There are 10 hidden switches. A switch that is on adds its own fixed numbers to the row, and there is some noise. The rows also spread widely along 14 directions, which tell nothing about the answers.
Some rows, each with its switches (1 for on, 0 for off) after it:
[-88,365,-113,-31,174,-64,-61,82,171,43,63,-30,230,-100,-6,106,-51,-6,96,-205,49,63,9,-21,-47,3,-51,11,50,90,-34,-69,19]	1 1 0 0 1 1 0 1 1 0
[51,38,-73,124,109,74,53,197,95,40,185,51,52,-95,6,30,103,128,-35,-37,-14,79,-125,-26,-96,-115,93,30,-63,116,-66,-103,-189]	1 0 0 0 0 0 1 1 1 0
[9,-386,231,134,-99,104,46,144,9,4,-31,64,64,-142,-131,-66,-48,49,127,-40,-165,-154,-110,92,-42,-128,145,-8,-22,91,-25,51,-8]	0 1 0 1 1 1 1 1 0 0
[6,130,-224,2,53,-141,-182,61,49,-91,-17,-98,130,-41,-96,-65,-73,115,133,63,-88,-114,-5,172,66,-71,-18,-37,-73,62,157,70,31]	1 0 0 1 0 0 1 0 1 0
[-150,-197,17,-109,-122,20,118,428,-63,75,148,-4,397,93,148,201,58,-76,10,-182,109,-399,163,-75,-1,-35,-190,-97,-186,25,9,-129,-24]	0 1 1 1 0 1 1 1 0 1
[-119,-22,-7,-267,153,208,-212,-197,-249,-160,-104,70,161,31,100,85,-5,-157,8,168,183,-44,-119,-56,-3,107,-91,207,-24,63,278,-141,107]	1 0 0 0 0 0 1 1 0 1
[107,147,31,-64,124,179,-38,157,168,102,185,0,75,-57,-178,-89,-4,189,101,8,-42,-51,-230,-74,-91,38,164,-38,52,-101,-168,-37,-50]	0 1 0 0 0 1 1 1 0 0
[102,-146,2,17,-67,-11,157,239,44,288,64,32,34,121,-73,-87,-2,-129,93,-14,-352,-330,128,58,-96,-20,-189,-188,-153,119,49,-86,-99]	0 0 0 0 1 1 0 1 0 0
[41,-16,-31,14,88,118,207,126,-2,-40,9,92,144,-11,108,40,36,158,-57,-104,22,-11,30,98,-79,-85,-121,37,-51,260,111,-115,-144]	0 1 0 0 0 1 0 1 0 0
[-176,-37,-102,-114,-138,-152,-107,45,172,-33,119,-118,276,22,30,46,23,89,25,-333,297,-313,-18,-226,149,6,24,-45,-89,90,-50,-27,-83]	1 1 0 0 0 0 1 1 0 0
[-93,-77,-41,-29,-19,14,51,-152,130,-246,-49,-42,195,-180,-172,-14,0,162,148,-278,-3,-66,-34,-5,-3,13,48,117,-27,195,13,22,-79]	1 0 0 0 0 1 1 1 1 0
[-89,63,-126,-139,188,47,-42,73,-63,148,107,122,118,195,4,140,73,-185,-188,6,-65,-85,-69,-218,-140,118,57,82,-229,41,-13,-286,-117]	0 0 1 0 0 1 1 0 0 0
[-71,-240,60,-71,-122,225,182,121,62,-33,149,-39,201,4,-9,-13,159,148,76,-156,89,-273,17,-169,22,-29,-121,-93,12,-4,-71,39,-44]	1 0 0 0 1 0 0 1 0 0
[19,-122,119,40,84,215,15,95,-83,-16,7,80,17,-76,50,-6,59,45,-12,157,15,97,-141,57,-37,-93,53,68,31,56,24,49,12]	0 1 0 0 1 0 1 0 0 0
[60,-71,19,-125,98,71,-113,74,-16,44,166,-101,75,120,180,-87,181,39,-129,182,316,34,-156,-62,126,77,-86,-12,-16,53,179,82,-54]	0 0 0 0 0 0 1 0 1 0
[81,-145,183,127,129,94,-228,-201,-8,51,-53,148,-200,-97,-186,-188,12,-172,169,154,-249,29,-283,145,-63,-76,208,29,108,90,-4,108,54]	1 0 0 0 0 0 0 1 1 0
[-73,134,-125,4,101,11,53,37,92,-77,34,-8,167,-78,-21,41,124,8,91,-102,18,63,107,80,-33,-12,-208,-13,55,163,4,78,24]	1 0 0 1 0 0 0 1 1 0
[-113,160,88,-132,129,86,-47,-145,-79,-81,-181,101,124,-197,-153,119,59,-154,219,76,-118,137,-14,81,-182,133,-88,100,90,95,-106,29,140]	0 1 0 1 0 1 1 0 0 0
[-157,307,-173,-276,68,-122,-125,-106,291,25,58,-150,146,-93,-206,-48,169,-274,146,-121,99,130,2,-233,-32,311,-78,38,-2,-21,-292,110,7]	0 1 1 0 0 0 1 1 1 0
[45,-146,14,-95,61,221,227,165,-48,-123,-78,-37,238,-61,125,87,-26,-131,-58,-39,-86,-78,-24,-21,35,-9,-215,84,-6,49,91,-119,32]	0 0 0 0 0 0 0 0 1 0
[-58,-101,-17,-63,15,79,-154,55,-171,-150,46,75,169,-122,139,94,148,48,109,176,207,-56,-94,76,-51,-57,-16,1,33,5,94,44,19]	0 0 1 1 0 0 1 1 1 0
[-98,70,150,-148,129,240,-38,-151,43,-110,90,31,57,-31,-29,-53,-10,222,45,13,364,203,-148,-128,-84,96,138,161,27,76,-1,-8,-44]	0 1 1 0 1 1 0 1 0 1
[14,-272,273,-113,139,50,-152,-187,-3,220,20,-1,-94,242,-63,-195,-49,-254,-107,-13,111,-95,-152,-86,122,138,-74,-18,-43,238,166,63,39]	1 0 1 1 0 0 1 0 0 0
[-44,80,-10,4,138,68,-262,-48,45,-135,5,-31,116,-113,-105,-21,35,-103,107,42,-44,-20,-228,40,109,-76,162,19,224,-167,-127,202,235]	1 0 0 0 0 0 0 0 1 0
[-57,86,-67,-157,72,179,3,44,-2,38,57,4,170,27,106,68,382,-158,-33,109,93,83,0,-76,-32,92,-325,9,74,72,-98,122,-8]	1 1 0 0 0 0 0 0 0 0
[-30,149,-267,29,41,-108,-154,145,11,-147,19,-96,84,-120,-113,-165,85,146,198,187,-62,39,122,342,81,-141,-3,-95,35,-15,-14,285,118]	1 0 0 0 0 0 1 1 0 0
[-181,78,84,-202,11,-68,-91,-85,136,109,12,-106,8,40,-123,-94,-152,-206,91,-37,154,27,-22,-232,28,189,94,22,-62,-43,-144,15,48]	0 1 1 0 1 0 0 0 0 0
[-134,-42,124,-35,-158,-136,88,277,228,119,222,-204,175,-21,-2,-15,5,10,95,-221,180,-169,128,-157,103,15,-22,-149,-14,-66,-268,177,-18]	1 0 1 0 1 1 0 0 0 0

New rows, each followed by its switches (1 for on, 0 for off):
[-2,17,39,-158,101,357,106,73,23,-84,75,-27,164,-23,-10,-47,96,94,76,63,117,48,-60,-43,-24,43,-146,64,85,-45,8,60,74]	0 1 0 0 1 0 0 1 0 1
[-98,-128,128,-20,-23,18,-65,39,-65,54,97,66,-15,12,24,17,40,-84,18,80,76,-88,-105,-118,-14,-20,182,-9,-43,-67,-104,-47,5]	0 0 0 0 0 0 0 0 0 0
[-28,-55,29,-110,31,132,-11,32,51,-21,68,-74,202,-26,26,53,143,22,-45,-37,113,-41,-77,-139,49,55,-109,56,-2,60,33,59,-40]	1 0 0 0 1 1 1 0 0 0
[-156,-130,21,6,-69,96,-79,-13,-132,-102,76,127,130,-102,-51,94,329,91,165,121,55,13,48,36,-186,-7,2,43,-37,84,-13,109,-37]	0 0 0 1 1 1 1 1 0 1
[-96,-64,59,-131,-41,-132,-148,33,40,55,-11,-136,101,-96,21,-51,-93,-188,88,83,124,39,-34,-81,-4,135,11,94,-170,46,73,-18,-114]	1 0 1 0 1 1 1 1 1 0
[19,-37,75,-59,17,-86,-102,171,-11,106,6,-49,130,-18,214,6,-47,-91,-23,130,233,45,-62,35,0,51,-86,45,-95,135,218,-85,-127]	0 1 0 1 0 1 0 1 1 0
[27,-318,130,-53,-60,131,101,42,38,-54,-77,-12,96,6,-16,-87,-248,31,35,-147,-2,-290,-136,-29,80,-71,55,1,-66,85,112,-119,-21]	0 1 0 0 0 0 0 1 0 0
[-111,116,-95,-103,-75,-103,-268,-143,8,40,47,95,112,-47,-114,103,64,84,271,-23,-45,-334,-58,-126,-168,41,65,-84,-107,66,32,-117,-115]	1 0 0 0 1 1 1 1 0 0
[-69,-241,397,117,-22,180,-88,25,-226,-97,-87,209,22,-271,189,127,-86,2,211,93,187,-43,-209,137,-56,-239,167,12,247,26,-8,46,180]	0 1 0 0 1 0 0 1 0 0
[-40,-53,-79,-147,160,73,-55,63,-44,-23,-85,-81,253,93,114,-7,128,-379,-166,9,30,43,46,82,145,68,-276,101,35,88,117,92,138]	1 0 0 0 0 1 0 1 0 0
[-47,-69,128,-94,-83,64,-77,89,4,-90,-21,-51,195,-87,3,-13,-168,152,208,-9,141,-204,-53,37,22,-32,-16,30,-31,26,145,0,15]	1 1 0 1 0 1 0 1 0 1
[129,-237,113,-65,10,77,-91,-59,46,-110,-105,-92,9,-117,-28,-190,-112,-2,-78,134,85,111,-249,21,101,46,183,245,-73,95,174,-4,-128]	0 0 0 0 0 1 1 1 0 0
[-11,9,191,-177,111,265,-58,-64,-172,-191,-63,-32,81,-214,39,10,21,48,212,355,130,212,-104,79,-78,110,-165,172,65,34,175,84,107]	1 0 0 1 0 0 1 0 1 1
[9,-190,314,-129,-141,32,-82,113,49,48,10,-149,51,-205,-14,-122,-81,-15,218,143,157,-17,-147,-15,22,75,42,10,25,-39,-65,129,-40]	1 1 0 0 0 1 1 1 0 0
[-123,31,-166,-130,-1,-221,-29,-109,119,-189,-147,-196,230,-27,-79,-31,-238,-68,64,-299,50,-185,75,4,224,40,-50,17,-90,156,145,-14,90]	0 0 0 0 0 0 1 0 1 0
[125,19,-35,67,-65,-97,203,321,193,184,89,-92,70,-41,-113,-111,18,-20,154,-54,-257,-117,171,133,-94,-9,-204,-171,-123,111,-24,3,-136]	0 0 0 1 0 1 0 1 1 0
[-74,116,-133,-123,151,-27,-23,-90,-37,-227,-134,-64,120,-164,21,-35,-75,1,93,59,127,200,38,144,16,48,-54,147,-13,148,144,10,44]	0 0 0 0 0 0 1 1 1 0
[115,143,-82,118,224,-204,-297,-24,133,77,-133,-114,-55,36,-71,-170,-25,-374,-148,65,-71,215,-89,244,243,-70,24,62,135,120,57,264,206]	0 0 0 1 0 0 0 0 0 0
[-132,191,-267,-222,129,-161,-211,-87,154,147,103,-43,208,198,-33,75,236,-240,-192,-165,184,-6,20,-253,13,238,-131,85,-192,198,32,-96,-142]	1 0 1 1 0 1 1 1 0 0
[39,-160,-82,-17,-52,-115,-249,-150,85,80,44,-4,-53,142,-165,-259,204,-46,95,81,-95,-189,-93,65,35,57,57,-98,-106,121,130,148,-116]	0 0 0 0 0 1 0 1 1 0
[18,145,-37,-63,86,102,-73,-64,45,96,113,85,19,-26,-64,55,310,-30,79,96,-60,-18,-96,-115,-147,76,-106,-30,42,91,-132,23,-81]	1 0 0 0 0 0 1 0 0 0
[-122,-103,98,-95,153,105,-25,35,-40,59,157,32,45,203,-47,-97,12,-80,-97,-1,157,76,27,-12,16,69,55,60,-82,43,15,0,87]	0 0 1 1 0 1 0 1 0 1
[-89,79,-116,87,198,-12,15,66,-21,-11,50,105,67,10,-59,3,28,22,-79,-68,-104,115,38,111,-81,-93,121,83,-112,176,-1,-78,-48]	1 0 0 0 0 1 1 1 0 0
[-78,396,-160,-104,115,-231,-334,-342,246,-134,-173,-85,140,-176,-188,19,-130,-134,117,-220,72,34,-129,-85,60,109,124,177,93,121,-44,19,34]	1 0 0 0 0 1 0 1 0 0
[-148,273,-30,-251,-35,-13,-14,32,81,117,86,43,124,-140,-86,99,159,-128,317,28,35,-76,58,-187,-239,201,-131,-77,-11,-52,-317,-27,-53]	0 1 1 0 0 0 1 1 0 0
[-46,36,151,-89,156,-31,-131,66,-134,82,28,6,-47,-64,117,-28,-68,-172,70,278,172,233,-56,93,-75,106,48,67,-40,51,107,-57,16]	0 0 0 0 0 1 1 1 1 0
[-150,-110,-36,-55,54,196,354,263,-70,-13,261,35,156,81,89,57,144,188,-99,-29,91,45,106,-146,-126,25,-46,7,-212,60,-45,-170,-166]	0 0 0 0 0 0 1 0 1 0
[-210,210,19,-104,-191,-307,-374,-265,35,-158,-116,11,108,-361,-156,137,81,-148,446,7,81,-63,-24,-73,-128,110,180,78,53,-10,-223,90,20]	0 0 0 0 0 1 1 1 0 1
[-117,115,-109,-77,-71,-39,-229,81,67,-107,124,-48,214,-128,-55,76,12,78,225,-44,138,-253,-66,-129,26,-65,174,-34,43,-201,-127,52,73]	0 0 1 0 1 0 1 1 0 1
[2,-121,54,-107,-262,-68,90,227,-3,-53,22,-139,165,-195,97,63,14,145,112,145,138,-49,31,-100,-71,74,-45,61,-184,28,16,-65,-265]	0 0 0 1 0 1 1 0 0 0
[-110,-204,49,17,-1,-69,-84,29,-49,51,66,34,32,88,-34,-9,70,-123,-64,-31,56,-90,-18,-39,65,-29,119,-9,-78,78,-23,41,29]	0 0 0 1 0 0 1 0 0 0
[-330,115,-67,19,-88,-362,-266,-130,24,32,-27,100,231,-51,-81,280,123,-368,145,-338,-105,-288,96,-152,-24,-6,52,-6,-81,146,-183,-49,63]	1 0 0 0 0 1 1 0 0 1
[-79,-82,-166,63,152,67,-44,-20,-15,-112,-31,93,163,15,-145,4,92,-70,-67,-123,-224,-34,-19,122,3,-88,90,91,-48,117,5,-3,53]	1 0 0 0 0 1 1 1 0 0
[-23,108,-124,75,37,32,-135,174,117,-51,29,-10,210,-123,-145,8,-45,139,129,-27,-99,-93,-68,101,-24,-132,128,2,67,-58,-49,76,65]	1 1 0 1 1 1 0 1 0 0
[99,22,-23,-67,-18,62,113,184,153,-13,54,-64,265,-157,64,132,131,34,-55,-152,88,-77,-81,-132,-28,45,-148,87,-2,110,-6,-109,-163]	0 0 0 1 0 1 1 1 0 0
[-128,37,-47,-63,55,117,-194,-63,-143,-138,-26,77,147,-61,44,118,-95,-2,119,99,75,-126,-114,-42,-28,-64,100,117,-19,-38,133,-152,77]	1 0 0 0 1 0 0 1 0 1
[-183,-130,13,-92,91,40,-46,-63,-41,-261,-74,-117,202,5,-20,-74,-140,-70,-69,-42,140,108,14,58,177,20,59,200,-102,63,144,64,111]	1 0 1 0 0 1 0 0 1 1
[43,5,50,-75,166,145,-80,-110,-18,-134,-28,-6,43,-46,7,-87,-151,168,21,21,186,11,-180,68,76,-38,64,104,70,119,179,-34,36]	1 0 0 0 0 0 1 1 0 0
[-86,-18,72,-108,3,-141,-72,-47,-40,-28,-109,-67,63,-140,29,13,28,-251,54,138,48,178,11,7,-19,143,-41,130,-104,117,47,21,-61]	0 0 0 0 0 1 1 0 1 0
[-84,215,-107,-185,186,33,-108,-119,43,-49,-47,-54,184,-1,-93,1,30,-52,119,-50,67,-3,54,22,9,122,-181,21,77,116,86,56,131]	1 0 0 0 1 1 1 1 0 0
[-190,6,-110,-5,13,-196,-157,-74,79,0,-5,11,162,-29,13,102,71,-311,-69,-166,78,9,-28,-165,12,50,60,146,-117,129,-19,-118,-52]	1 0 0 1 0 0 0 1 1 0
[-101,134,-150,73,99,-123,-174,-79,81,-176,-30,39,204,-105,-124,78,-127,97,76,-275,-30,-150,-76,52,63,-140,231,55,21,113,-2,-33,44]	1 0 0 0 0 1 1 1 0 0
[-190,99,-6,-48,168,103,65,73,-124,-25,204,39,-1,22,54,-19,163,142,2,177,216,308,100,34,-101,15,20,31,-28,58,-116,88,4]	1 0 0 0 0 0 1 0 0 0
[-149,-38,58,-192,36,30,-175,19,-49,156,114,5,137,166,-32,-5,170,-167,65,51,86,-170,7,-111,-13,122,-87,-128,-24,-32,-55,135,108]	0 1 1 0 1 1 1 0 0 0
[-67,286,-124,-119,-50,-83,84,20,262,-233,-34,-249,287,-205,-89,10,-128,160,133,-224,114,13,127,-36,118,43,-110,112,24,68,-65,83,11]	1 0 0 0 0 1 0 0 0 1
[-10,-88,106,-1,-13,49,-204,30,8,69,-48,78,149,-121,-65,96,67,-122,149,14,-89,-149,-176,-18,-79,-25,16,18,32,60,12,12,9]	1 1 0 1 1 1 1 1 0 0
[-216,-127,-87,53,-66,-110,-38,361,-228,42,101,105,259,16,257,192,188,-81,37,45,86,-206,214,214,-52,-183,-149,-162,-123,92,1,19,-19]	1 1 1 0 0 1 1 1 0 0
[-87,125,29,17,68,-8,-47,53,204,-30,298,-84,76,-79,-23,-87,247,259,19,-73,378,276,-46,-67,-4,37,85,27,79,80,-147,203,-101]	1 0 0 1 0 1 0 1 1 0
[-238,81,-33,-154,36,-19,101,41,-68,66,35,83,174,6,70,156,86,-68,71,-82,101,19,181,-69,-170,106,-182,32,-186,240,-10,-177,-129]	1 1 0 0 0 1 1 1 0 0
[-205,45,-137,-79,-55,-195,-91,-87,-30,94,-44,49,48,67,-26,70,154,-326,50,0,-100,-76,144,-81,-51,69,-115,-28,-157,118,-55,-47,-54]	1 0 0 0 0 0 0 0 0 0
[-71,114,-22,-299,-69,44,-310,127,-93,-110,34,-141,317,-118,231,107,92,28,241,187,400,-198,-82,0,111,46,-183,-81,171,-163,68,158,141]	1 1 0 0 0 0 1 1 0 0
[-108,-203,186,-50,-39,72,174,54,2,-38,-122,-48,66,-118,-118,-108,53,-411,198,-19,-196,18,189,145,44,28,-208,2,83,18,-186,227,233]	0 0 0 0 0 0 0 1 0 1
[-110,72,75,21,10,-94,-64,9,79,-29,111,-14,69,-60,7,11,169,66,34,-29,258,144,10,0,13,15,74,3,106,81,-144,172,15]	0 0 0 1 0 1 0 0 0 0
[29,-70,-21,-79,28,102,84,-27,176,-105,-94,-50,172,-97,-156,-73,1,-166,-25,-168,-113,-43,-72,-62,40,52,25,147,-2,43,-127,9,-12]	0 0 1 0 0 1 0 1 0 0
[-109,18,71,96,52,-2,-15,52,-240,-51,-13,173,7,-138,78,65,64,24,288,126,-13,-7,188,314,-140,-172,-145,-96,58,212,48,91,121]	1 0 0 0 0 0 1 1 0 1
[-16,167,-212,8,-143,-251,-100,42,170,50,74,36,135,-139,-4,167,159,-46,103,-155,-7,-210,-20,-184,-101,-16,30,-41,-111,106,-149,-162,-238]	0 0 0 0 0 0 1 1 0 0
[-53,62,128,-160,216,253,60,-134,38,-46,-25,58,110,-82,-34,65,105,-19,-100,-17,163,297,-157,-154,-139,171,-63,236,-10,222,-32,-55,-80]	1 1 1 1 0 1 1 0 0 0
[-241,45,-87,47,140,-73,-106,155,7,31,152,54,224,84,13,99,277,-134,-87,-143,109,124,119,64,22,-56,-13,47,-40,152,-106,115,79]	1 1 0 1 0 1 1 1 0 1
[-11,20,-16,-204,63,51,-68,55,-42,-56,1,-95,198,34,39,20,-193,71,2,40,119,-160,-62,-61,65,51,-20,59,-123,14,156,-116,-21]	1 0 1 0 0 1 1 0 0 0
[-158,-82,-69,-73,-22,79,196,-13,103,-238,-55,-111,215,-119,-88,-58,-8,-4,47,-217,44,15,111,-1,112,-3,-44,108,9,49,-117,76,69]	1 0 0 0 0 0 0 1 0 0
[-47,-142,19,31,12,146,48,64,28,-62,31,64,157,-94,-48,55,23,139,22,-54,-48,-32,-111,-48,-91,-64,24,60,-116,150,42,-54,-127]	1 1 1 1 1 0 1 0 1 0
[-17,-59,3,-145,-36,68,18,63,-44,40,-52,-63,163,58,-53,-15,-71,-20,137,108,-126,-207,88,35,-28,83,-227,-46,-117,57,189,-24,24]	1 0 0 1 1 1 0 0 0 0
[-27,48,-70,100,-26,42,50,197,35,-61,187,-4,157,-51,56,26,0,317,195,-93,84,-205,62,84,-33,-198,-63,-120,-30,83,108,-7,-43]	1 0 0 0 1 0 0 1 1 1
[-180,-386,277,14,-19,-18,24,-27,-188,196,62,110,-173,88,15,-164,203,-289,60,174,29,77,136,107,-62,40,-85,-77,-92,234,-14,162,-2]	1 0 0 0 0 0 1 1 0 0
[-195,93,-88,-162,19,-97,-194,-113,-3,-40,52,-40,53,48,-15,-48,79,-74,124,46,228,-14,62,-32,48,96,-1,-46,5,23,-13,93,60]	1 0 0 0 0 0 0 1 0 0
[-19,35,14,-8,16,94,-146,-16,259,25,39,-33,223,-103,-125,79,129,-203,35,-268,-28,-123,-222,-226,78,-4,19,94,101,21,-159,49,47]	1 1 0 0 1 0 1 1 0 1
[-300,85,-282,-163,71,-104,-210,190,-222,-12,101,-36,242,217,118,22,166,-78,53,254,103,-53,227,191,19,25,-143,-110,-171,-58,148,126,103]	1 1 0 0 0 1 0 0 1 0
[-28,-143,94,-29,97,47,-66,55,-71,5,-31,4,73,42,20,-32,-226,-15,-60,36,59,-57,-96,26,40,-15,125,123,-108,78,191,-157,-9]	1 0 0 1 0 1 0 1 0 0
[-26,-207,43,-12,-34,79,-57,147,-96,111,158,41,-17,94,-50,-170,136,49,170,237,-101,-193,22,144,-98,-24,-58,-206,-104,-15,41,105,-56]	1 0 1 0 0 1 0 1 1 0
[-74,-249,247,-221,-62,112,95,130,-147,-7,0,-118,157,-58,264,48,47,-103,-67,175,331,79,31,-90,41,150,-216,129,-110,89,128,-21,-83]	1 0 0 0 0 1 1 0 0 0
[-13,15,-21,-73,32,167,127,237,44,-72,22,-121,165,-155,78,30,-37,96,-78,128,92,193,-77,-91,-5,-6,4,185,-114,-3,3,-93,-120]	1 1 0 0 1 0 1 0 0 0
[-30,-46,155,-31,88,-10,-7,15,88,196,216,-53,-187,78,-81,-212,29,28,31,128,151,171,-64,-93,-50,111,113,-44,-116,79,-46,73,-115]	0 0 1 0 1 0 1 0 1 0
[-64,-158,-1,-114,98,63,22,2,-19,10,26,-93,127,98,81,-83,72,-128,-115,-50,217,37,43,-36,161,53,-188,61,-36,168,157,68,31]	1 0 0 0 1 0 1 1 0 0
[-17,-105,247,211,52,-73,-30,31,306,233,235,33,30,29,-68,-38,174,24,-119,-436,189,33,-136,-147,67,-65,104,-56,96,328,-161,141,-89]	1 1 0 1 1 1 1 1 0 0
[-164,-44,-25,-15,-89,-152,152,126,40,-103,-59,-137,54,-184,10,-83,-68,-123,72,59,72,274,255,129,18,32,-82,127,-114,135,-54,82,-33]	1 0 0 1 0 0 0 1 0 0
[-187,-193,193,-157,-55,-9,-200,-213,-93,83,-8,76,103,36,114,120,143,-341,73,-44,223,-156,-49,-238,-7,113,-132,62,-46,173,96,-64,0]	1 0 0 0 1 0 1 1 0 1
[-97,216,-86,-145,-107,-302,-120,-112,96,-53,-204,-164,48,-237,-183,-143,-112,-54,383,90,-56,60,221,196,-58,151,-168,-20,-108,191,26,164,-46]	1 1 0 0 0 1 1 1 0 0
[-268,-25,-113,-87,-30,-55,52,214,-100,-25,102,-58,230,54,119,62,92,-71,53,24,193,-34,304,53,24,-19,-197,-54,-99,26,29,63,88]	1 0 0 1 1 0 0 1 0 0
[49,130,2,-37,27,24,-267,-90,85,0,51,84,58,-64,-22,-3,98,74,108,33,117,-78,-200,-17,-72,-25,112,28,61,83,13,6,-87]	0 1 1 0 0 1 0 1 0 1
